Every row belongs to one group in each of 3 separate groupings. Each group adds its own fixed numbers to the row, and there is some noise. The rows also spread widely along 11 directions, which tell nothing about the answers.
Known rows, each followed by its group in each grouping:
-11 4 2 -5 -7 1 5 -1 -2 4 -5 -1 -8 2 -20 -15 4 -1 10 -1 -4 -9 -2 0 15 12 4 -6 17 -> Q149 Q602 G
-7 6 -9 22 -3 -15 5 13 -2 -4 -2 -14 0 -5 6 6 -4 4 4 3 -2 2 -10 11 12 -9 11 -8 10 -> Q52 Q790 A
0 -17 20 3 -14 8 -16 -5 0 22 -22 -6 10 6 -11 0 8 -20 -9 8 6 3 8 3 -5 16 3 23 -26 -> Q428 Q537 A
-4 -3 0 -5 -5 -6 -11 7 -5 -6 -5 1 12 3 10 -3 -7 -11 9 5 -1 -1 2 -9 8 -8 -4 5 -4 -> Q635 Q537 E
-3 1 1 2 0 -7 -9 7 -8 -7 5 1 12 10 18 4 5 -4 4 0 -3 1 -5 3 -10 -3 -4 3 -4 -> Q52 Q214 Y
-1 -8 6 16 -2 -12 -5 1 -6 -2 5 -8 -5 6 2 1 9 -5 -8 2 -13 4 -8 5 4 9 2 3 -2 -> Q149 Q790 G
16 -16 11 4 8 2 -8 -6 -4 4 -11 -11 -3 -6 6 -6 0 -10 -6 -5 0 10 18 -14 2 -7 -11 5 -22 -> Q428 Q214 B
10 15 -18 -8 8 -9 -16 -1 7 -6 -9 9 19 -14 5 17 -11 8 17 12 -3 6 -19 -18 -3 -8 -14 -9 21 -> Q635 Q602 E
16 9 2 -3 12 6 -17 -13 2 -10 -5 7 -3 -7 -3 8 -6 0 4 -1 -4 6 0 -4 -10 -12 -16 -12 13 -> Q428 Q537 R
-14 12 4 -2 6 4 -12 13 -4 -3 -9 9 0 10 -2 -8 -4 4 14 -8 15 -7 4 6 -18 -5 -4 1 -6 -> Q428 Q790 Y
-1 -2 -4 2 5 2 -8 16 -5 -7 -18 -6 -1 8 11 -3 -22 -10 8 -9 15 0 21 2 -1 -29 -2 7 -4 -> Q52 Q790 B
2 2 -15 3 4 2 -13 0 3 1 -8 -8 11 -11 5 7 -13 -7 6 3 -4 11 -1 -10 2 -2 -3 5 3 -> Q428 Q602 R
9 -16 8 -1 -3 -5 -17 -3 -9 3 -11 -3 -14 11 -9 10 8 -10 -18 -6 -6 6 -2 13 -6 -12 0 18 12 -> Q635 Q790 Y
10 2 -5 4 2 10 8 -8 3 1 3 -12 -3 -14 -5 3 -4 0 -7 1 -12 12 5 -8 3 13 -1 -5 4 -> Q635 Q602 Y
13 -3 -1 -6 2 16 5 -3 3 0 0 -5 8 -8 -4 -6 -6 2 -1 2 1 5 12 -10 -1 3 -3 -5 -7 -> Q635 Q602 R
-6 4 7 2 -2 7 -5 -9 4 6 1 -2 3 -7 5 -11 -1 -3 9 -3 -3 5 10 -21 3 20 -19 2 -13 -> Q428 Q537 B
-4 -3 -14 8 -4 2 4 12 8 4 -1 -13 22 -6 22 5 -11 0 3 4 2 13 3 -13 2 4 2 9 -13 -> Q52 Q790 B
-10 -8 8 7 -3 -22 -11 4 -5 15 -6 1 -3 11 -8 5 11 4 -2 -1 3 -1 -13 3 -5 4 -1 21 -4 -> Q149 Q602 B
-13 18 6 -15 -2 14 -4 16 0 -2 -13 20 11 12 -14 -1 -2 2 14 5 9 -13 -3 18 -10 0 14 -14 10 -> Q428 Q537 G
4 3 5 9 1 -28 14 -1 -3 -12 19 -5 -5 -15 9 -16 14 21 11 3 -10 -5 -19 -13 27 -8 -10 -25 14 -> Q52 Q790 E
10 5 1 2 -5 -3 -11 2 -2 -4 -4 5 18 8 8 17 6 -4 -3 13 -12 2 -13 2 -3 12 1 -2 5 -> Q635 Q790 B
1 -4 14 -2 -7 7 -2 -9 -12 -10 7 -1 -2 11 0 -21 1 -19 -2 -8 -5 -9 21 3 9 2 -7 -1 -4 -> Q428 Q602 A
-2 4 0 4 3 6 -16 -12 0 6 4 6 5 3 3 9 5 -6 -6 -2 -4 7 -1 5 -22 12 -7 7 -6 -> Q428 Q214 A
-3 -12 10 14 -4 -7 -1 0 -3 10 7 -5 -2 1 -1 -2 16 -3 -14 2 -11 7 -6 7 -1 18 7 8 -11 -> Q428 Q790 G
2 7 -3 17 5 -23 -1 -12 -7 -16 23 -4 -11 -9 18 -7 -1 0 4 -8 -23 6 -7 -13 11 4 -24 -11 17 -> Q52 Q602 G
-14 15 -5 9 3 -2 4 12 -2 -1 -9 -8 -15 -6 -9 -8 -8 9 13 -6 4 -3 0 3 7 0 4 -8 9 -> Q635 Q790 Y
-2 4 4 -5 -1 18 -4 -10 -9 -3 -6 0 -22 7 -7 -9 -7 -20 -1 -11 -8 -2 17 11 3 2 -2 -2 13 -> Q52 Q214 G
7 -10 0 -12 -8 10 -9 -7 -8 3 -11 -3 -1 5 -10 4 6 -16 -9 3 -12 0 -1 9 9 0 9 5 15 -> Q635 Q214 R
8 -1 7 24 14 -52 -18 14 -8 -11 -5 1 0 -5 15 14 7 18 8 2 -1 4 -26 -8 2 -26 -16 -4 2 -> Q635 Q537 B

New rows. What belongs after each?
-24 -3 -16 -3 -13 8 6 2 5 13 2 -9 5 -5 5 -11 -10 -10 6 -6 -4 7 7 -11 10 18 1 20 4 -> Q52 Q602 G
-8 -8 -22 2 -5 7 1 -15 11 23 -10 -19 -16 -19 -4 7 -16 -10 -6 -11 -8 23 10 -16 12 8 -7 26 18 -> Q52 Q602 B
-7 -2 11 -4 -5 9 0 -9 1 9 -7 -6 -12 0 -16 -20 9 4 8 -7 6 -4 7 -12 4 15 -12 4 -2 -> Q149 Q790 Y
18 3 14 7 5 2 14 4 3 -5 -2 -8 8 -17 -3 -8 1 7 7 16 -1 -1 4 -7 16 -1 7 -31 -17 -> Q428 Q537 E
-5 19 -6 7 8 0 7 12 -2 -25 10 -6 5 -7 22 -20 -15 9 26 -8 5 -4 10 -16 9 -11 -15 -25 0 -> Q52 Q790 Y
-24 -3 -3 -1 -8 -1 -1 -2 -2 19 -4 -4 -11 2 -6 -9 4 -3 0 -11 -3 2 2 -4 5 19 0 21 0 -> Q635 Q214 B
-7 -23 -7 1 -9 -1 -11 9 -8 7 -8 -14 13 5 12 -1 -1 -20 -6 0 -3 9 4 -2 6 -3 10 27 -17 -> Q635 Q214 R
4 3 19 2 3 17 10 5 -1 6 -4 -1 -4 6 -12 -16 -2 1 -1 1 12 -6 22 9 -12 12 5 -6 -25 -> Q52 Q602 G
-15 8 -1 8 -7 6 -13 -4 -5 1 -3 -1 -8 12 -3 6 -6 -21 1 0 -15 3 -1 10 0 20 3 7 8 -> Q149 Q537 G
9 -16 -7 -5 5 0 -13 -5 -8 -2 0 -3 -8 5 6 15 -7 -17 -19 -6 -10 13 6 9 -7 -21 4 17 5 -> Q635 Q214 E
-11 10 -16 -1 9 6 -3 -1 5 -1 0 -2 -15 -7 -3 7 -19 5 4 -13 4 9 2 6 -8 -20 -2 2 24 -> Q52 Q537 R
-3 34 -22 29 17 2 -19 5 3 -1 -20 -10 -18 -8 1 30 -30 -6 6 1 -8 14 -2 12 -13 9 1 -5 12 -> Q635 Q790 B
-2 3 -4 -5 12 18 5 2 0 -12 10 -1 -8 -3 6 -10 -22 -5 2 -12 5 6 26 -2 -5 -19 -3 -7 -6 -> Q428 Q537 E
3 -7 -7 -1 -2 -5 5 11 -3 2 1 -5 10 0 -7 12 3 1 -9 8 -7 3 -13 16 7 -10 26 -3 12 -> Q428 Q602 R
11 8 12 1 15 -8 -11 -4 -10 -24 9 10 -10 2 7 -6 -5 -2 6 -6 -4 -4 6 1 -2 -23 -16 -20 4 -> Q428 Q537 E
22 10 8 12 12 -5 -16 -24 -5 -2 -28 -14 -34 -23 -12 -6 -7 -11 12 1 -12 3 5 -19 22 0 -24 -19 10 -> Q635 Q214 E
1 -9 1 10 1 -6 -15 -13 0 11 -6 -12 -10 -4 -2 -1 -5 -12 0 0 -3 10 6 -14 0 10 -14 19 -13 -> Q149 Q602 E
25 -4 -3 2 -4 21 5 -2 -3 -12 -8 -18 6 -4 -2 7 -8 -17 -11 13 -18 5 10 7 20 -1 16 -16 8 -> Q635 Q790 R
-7 -10 6 -7 4 -4 0 8 0 1 7 8 10 8 0 -15 3 10 6 -6 14 -3 5 -11 -14 -5 -8 8 -15 -> Q149 Q602 G
3 -18 13 1 2 13 10 -5 0 6 -2 -11 -25 -2 -11 -13 -6 -7 -15 -14 3 8 27 6 2 -11 1 7 -6 -> Q52 Q537 G
-2 -2 16 10 2 -15 -6 1 -6 -5 -1 0 -7 -4 0 -15 7 0 9 -3 -5 -3 0 -7 11 0 -11 -9 -4 -> Q428 Q537 G
1 13 -1 2 9 21 0 1 -1 -3 -10 -5 -4 -3 1 -7 -16 -9 9 -5 2 2 22 -2 -1 3 -1 -12 -11 -> Q428 Q214 B
-10 5 8 -10 -2 20 14 -7 2 8 11 2 -4 -1 -17 -28 4 9 5 -7 6 -8 15 -3 -1 17 0 -6 -9 -> Q428 Q602 R
1 -22 13 3 -4 4 -8 -12 -9 0 5 -11 -11 3 2 -17 2 -19 -11 -11 -7 5 20 -6 10 -2 -9 15 -14 -> Q428 Q537 R
-19 2 -11 -5 1 16 -8 -4 5 4 -3 0 -12 4 -6 1 -17 -10 2 -14 2 10 12 -1 -11 1 -4 16 10 -> Q149 Q537 G
-4 -8 12 0 -6 -12 2 9 -4 5 0 -4 14 -1 8 -16 17 10 12 3 8 -5 -6 -13 6 3 -6 1 -17 -> Q52 Q214 Y
13 2 5 -10 -5 20 8 -1 -4 -8 3 2 10 6 0 3 3 -12 -8 8 -13 -1 6 14 3 5 14 -17 8 -> Q52 Q214 G
-4 -16 -16 4 -1 1 17 17 2 -4 8 -15 9 -11 9 -3 -5 0 -7 -3 -7 13 3 0 17 -15 21 -2 3 -> Q428 Q790 G
3 7 -4 -4 4 7 17 -5 10 6 10 -2 6 -16 -8 -8 1 24 7 1 5 4 -2 -12 -1 6 -4 -12 5 -> Q52 Q602 R
25 -12 6 5 -1 10 -9 1 -2 6 -30 -15 -2 -1 -9 25 -9 -22 -19 11 -9 14 10 11 6 -6 14 5 -1 -> Q635 Q537 B
0 -12 22 -1 -6 2 9 6 -6 2 4 -3 3 12 -14 -17 15 6 -2 5 7 -9 3 7 6 0 12 -7 -17 -> Q149 Q537 R
-6 4 -5 6 11 6 -13 -4 2 4 0 -1 -12 2 1 12 -13 -1 -6 -10 4 13 6 8 -24 -9 -7 14 2 -> Q52 Q537 R
-10 18 -13 2 11 11 -1 4 5 -11 7 4 -3 -5 11 1 -22 3 11 -10 2 9 10 -3 -14 -7 -10 -8 9 -> Q52 Q537 G
-11 -9 -18 -7 -3 4 7 6 5 10 9 -1 12 -7 4 8 6 1 -8 -1 -10 14 -10 3 -1 3 17 7 11 -> Q428 Q214 G
1 7 1 2 1 13 -10 3 4 8 -12 0 7 3 -7 12 2 -2 -2 6 2 5 -2 9 -17 12 7 3 -4 -> Q428 Q790 Y
1 10 -1 -7 4 14 8 10 -1 -6 5 3 18 1 2 -7 -1 11 9 6 4 -5 1 0 -5 3 7 -17 -11 -> Q635 Q214 R
-1 -2 -1 5 -2 -4 -4 13 1 8 -1 5 14 6 -4 20 10 7 -12 12 -4 7 -18 17 -16 8 18 7 0 -> Q635 Q790 G
-1 1 10 -8 -6 2 -14 7 -9 -2 -7 13 3 24 -4 6 5 -8 -6 -1 2 -8 0 18 -13 -2 5 10 4 -> Q635 Q790 B
-4 -2 7 8 5 -14 -14 -9 -1 11 5 5 -13 4 -4 2 13 14 -5 -8 4 3 -13 4 -19 0 -13 15 3 -> Q52 Q790 R
-9 -18 1 -16 -6 -7 -10 -3 -7 8 -12 0 -12 8 -14 -2 12 -4 -1 -12 3 0 -6 1 7 -19 0 18 23 -> Q149 Q214 Y
4 -12 -2 -7 -11 12 1 -9 10 13 0 -4 12 -5 -2 10 2 -4 -13 2 0 13 2 -1 -6 1 1 14 6 -> Q52 Q537 A
-5 7 -14 15 11 -23 1 17 -2 -8 4 -8 12 -16 13 3 1 16 16 5 -5 5 -22 -6 12 -14 7 -18 3 -> Q428 Q214 R
-5 0 1 -3 -1 2 1 7 4 20 -23 0 -3 -5 -19 3 6 6 5 4 9 -1 -8 9 0 1 13 0 9 -> Q52 Q214 G
1 -3 -3 -2 3 3 11 2 -1 -2 7 -6 3 -1 3 -3 2 6 0 -2 -3 4 2 -5 8 -2 5 -9 -1 -> Q149 Q214 B
12 -7 -4 -5 0 22 -8 -19 1 10 -16 -13 -12 -9 -7 3 -8 -17 -6 -3 -6 11 15 -3 5 -2 -3 7 9 -> Q52 Q214 R
-2 8 14 9 4 6 -26 -5 -8 -2 -11 2 -5 17 -3 -7 -1 -9 10 -1 8 -7 8 3 -17 10 -14 5 -19 -> Q149 Q790 R
10 -1 15 6 11 -8 -7 0 -5 9 -23 0 -28 0 -31 3 2 6 -8 -1 5 -3 0 18 -7 -7 5 -3 8 -> Q635 Q602 G
-3 -8 -6 -12 7 10 -15 1 12 27 -21 5 5 -6 -15 9 -9 2 -1 0 22 11 5 -5 -26 -6 -1 27 -13 -> Q428 Q602 E
-6 -13 4 -11 -12 -16 -11 4 0 2 -7 3 19 -4 4 -7 15 1 13 4 -1 0 -16 -20 15 -5 -10 8 9 -> Q428 Q537 Y
9 -4 -8 -2 0 19 10 -4 7 1 4 -8 7 -3 -6 9 -7 -6 -10 6 -10 12 7 2 -1 9 12 -5 4 -> Q149 Q602 G
6 -1 -3 -9 -10 5 -6 -6 3 -6 0 2 19 0 8 8 -1 -7 0 5 -4 4 -3 -4 2 -8 -7 0 17 -> Q52 Q537 A
-10 1 -18 -16 -4 26 8 3 9 17 -19 -5 -4 -10 -16 4 -12 -5 2 -3 4 8 7 6 4 -4 17 5 22 -> Q52 Q214 G
2 31 -16 12 -1 12 -9 -4 2 -18 -5 -5 9 -7 10 18 -22 -17 11 10 -22 6 -2 2 7 13 -1 -22 20 -> Q635 Q537 A
0 -14 2 9 15 -11 -18 -10 -3 -2 2 -6 -22 1 1 0 -8 1 -5 -19 6 14 9 -8 -14 -27 -20 18 -3 -> Q149 Q537 R
-10 14 1 6 -2 8 13 7 -8 -18 11 -4 -7 7 0 -20 -9 0 6 -8 -2 -11 16 10 9 -2 5 -19 3 -> Q635 Q790 A
-14 3 -2 8 -1 0 -4 4 -1 3 -2 -3 -5 2 -3 2 -7 -2 -2 -7 3 4 4 8 -7 0 1 10 -1 -> Q635 Q537 A
4 11 1 -13 -1 25 4 -3 0 3 -4 6 6 4 -9 4 1 -4 -2 2 -4 -2 8 11 -5 10 11 -12 4 -> Q428 Q214 B
1 -23 12 -2 -15 8 -3 5 -1 15 -1 -2 21 12 1 -1 16 -9 -17 10 -2 5 1 4 -8 24 11 22 -26 -> Q635 Q790 G
-8 5 -17 -5 -9 7 13 5 2 -2 1 -13 6 -12 2 -9 -14 -9 7 6 -12 2 5 -9 27 8 11 -5 11 -> Q635 Q602 E
4 10 -1 10 9 7 17 8 12 2 -2 -13 6 -23 2 -1 -7 20 12 6 9 10 2 -14 0 1 -2 -21 -12 -> Q52 Q537 Y
-3 -9 -4 -7 -3 3 -3 -6 5 11 -1 -4 6 -1 -10 -1 3 5 0 1 4 6 -4 -10 -3 5 -2 12 0 -> Q149 Q602 R
15 0 2 1 1 2 -9 -7 -8 -10 10 2 11 2 14 12 6 -18 -9 11 -22 6 -5 6 1 4 4 -9 -2 -> Q428 Q214 E
-15 4 -7 6 6 7 -12 6 -3 -5 -3 -5 -2 0 9 -9 -19 -11 12 -11 5 5 16 -5 -5 -8 -6 8 -11 -> Q428 Q537 R
19 16 18 16 15 -7 -7 -8 -9 -13 -4 -3 -13 -7 0 -3 6 6 7 3 -9 -3 -1 -4 -2 8 -16 -28 -7 -> Q635 Q214 Y
14 -3 6 2 -1 3 -20 -16 -13 -10 7 3 -5 12 6 13 -3 -32 -18 3 -25 6 7 12 -2 7 -3 6 5 -> Q428 Q602 E
-9 -4 11 -8 -17 6 -7 0 -3 -1 -2 5 18 12 0 -11 10 -14 9 9 -7 -7 -1 -7 10 23 -1 2 -4 -> Q149 Q537 G
-8 -10 1 5 9 -24 -10 8 -2 7 -5 2 -5 -5 5 -4 6 12 8 -9 11 5 -10 -7 -8 -19 -11 12 -2 -> Q52 Q214 G
4 5 9 -10 -5 18 -1 -9 -2 -5 -1 2 -3 3 -1 -9 -8 -16 2 2 -4 -4 17 1 6 3 -4 -6 1 -> Q52 Q537 E
-3 7 -9 17 1 -8 -8 13 -11 -16 -5 -14 0 1 13 -2 -13 -11 9 2 -10 0 0 3 17 -6 5 -8 3 -> Q635 Q790 R
3 5 -7 -2 2 4 -10 -4 -1 -2 -11 -6 -7 -3 -1 6 -14 -11 4 -5 -1 6 8 -2 0 -9 -8 5 18 -> Q52 Q602 Y
-2 5 -3 11 11 -5 -12 -2 -4 -7 -5 -6 -9 -3 7 -1 -8 -6 10 -6 -5 7 3 -8 -2 -3 -10 -4 -1 -> Q149 Q214 G
16 -10 9 -1 -3 7 3 -11 5 11 -12 -9 2 -3 -21 3 7 1 -8 8 3 2 2 0 2 4 5 -2 1 -> Q149 Q602 A
16 -12 10 20 -1 -3 1 -1 3 9 0 -17 17 -11 5 -1 14 1 -7 16 -7 10 -4 -8 5 19 5 -4 -32 -> Q428 Q790 R
-4 -17 11 -10 -21 5 21 -2 10 20 -6 -11 11 -16 -13 -24 16 5 5 9 1 -1 -1 -19 30 19 5 -2 -2 -> Q52 Q537 G
-6 -11 -4 -13 -17 14 -9 8 3 10 -22 -1 20 9 -9 11 -2 -20 0 12 -1 4 -2 5 6 5 18 14 7 -> Q149 Q537 G
-2 8 -5 4 8 3 8 9 1 -8 7 -3 11 -12 10 -9 -1 6 12 2 -5 3 0 -9 7 3 3 -21 -6 -> Q428 Q214 G
-3 5 4 4 1 6 1 0 5 17 -13 -6 -8 -6 -13 -3 -1 6 4 5 10 0 2 2 -4 8 4 3 -9 -> Q52 Q790 E
17 -7 -4 -9 -3 20 -4 -7 8 6 -15 -7 14 -12 -9 11 -3 -9 -4 12 -5 11 2 -4 7 0 6 -4 5 -> Q428 Q537 R
2 -1 -3 9 9 -7 -13 -5 -6 -2 0 -5 -17 7 -5 17 -4 -6 -10 -7 -8 11 -2 10 -13 -6 -2 10 12 -> Q149 Q602 Y
18 -5 3 5 3 4 -6 -3 -4 0 -5 -8 10 -5 1 12 7 -8 -8 13 -14 7 -7 7 4 3 11 -11 -4 -> Q428 Q214 R
-5 -12 8 3 -1 -9 14 8 -7 -8 14 -11 0 0 11 -28 0 6 6 -11 6 -3 14 -14 12 -10 -10 0 -14 -> Q52 Q602 Y
-9 -3 7 -4 -4 -1 -7 0 1 10 3 10 3 5 -7 -5 15 4 -2 -2 0 0 -8 2 -10 12 -2 9 0 -> Q428 Q790 G
-2 4 -25 -4 8 6 3 11 17 14 -6 1 21 -16 4 25 -6 16 2 8 7 20 -16 -2 -18 -6 12 1 10 -> Q52 Q214 G
-9 14 -25 -5 5 6 -1 -2 7 -6 3 -5 4 -16 15 3 -15 4 17 -8 -4 12 -2 -18 2 -7 -12 -4 23 -> Q52 Q214 Y
4 2 -10 3 6 12 0 10 -1 -5 -3 -5 4 0 3 6 -19 -10 -4 0 -2 8 15 4 -8 -3 8 0 -5 -> Q635 Q602 G
7 -16 23 -16 -10 13 1 -7 -3 10 -16 -2 -7 5 -16 -17 5 -10 -3 2 9 -8 17 2 11 -7 0 5 -6 -> Q52 Q537 E
-1 4 2 5 0 11 1 -6 3 13 -7 -10 -7 -7 -7 -6 -9 -8 0 4 3 4 14 -2 0 15 -1 5 -14 -> Q52 Q602 E
-4 8 -20 -12 -2 18 3 1 7 -9 -5 -2 4 -5 -4 0 -15 -5 12 -2 -5 4 2 -5 12 -6 4 -10 31 -> Q149 Q790 G
1 -6 8 0 -3 1 5 12 2 1 0 -4 21 -5 5 -4 7 5 4 8 4 4 -1 -8 2 2 5 -5 -17 -> Q428 Q537 Y
-2 13 0 8 9 -21 -14 -6 0 -9 -8 4 -14 -10 0 -1 -7 11 19 -10 7 -2 -7 -9 1 -25 -26 -10 26 -> Q52 Q537 A
-12 -5 -14 -12 1 8 14 9 1 4 -7 -9 -10 -11 -13 -7 -3 5 4 -11 3 4 2 3 15 -22 16 -3 23 -> Q428 Q214 Y
7 -16 18 -14 -11 -15 -22 -14 -10 1 5 15 15 17 16 -3 24 -9 -3 -2 -7 -4 -9 -12 -5 3 -26 19 1 -> Q52 Q214 B
-5 -12 0 -1 5 -6 13 21 10 23 -23 -5 -11 -11 -27 7 0 22 -4 0 21 7 -8 16 -2 -27 25 4 10 -> Q52 Q537 G
-5 -8 16 12 1 -25 1 11 -14 3 -7 -3 -22 6 -17 -13 9 4 -2 -4 0 -10 -3 13 11 -5 7 0 1 -> Q635 Q602 G
5 -11 1 0 3 -11 6 12 2 1 5 0 14 2 3 3 1 15 -5 0 17 3 -2 4 -12 -25 4 4 -5 -> Q52 Q602 A
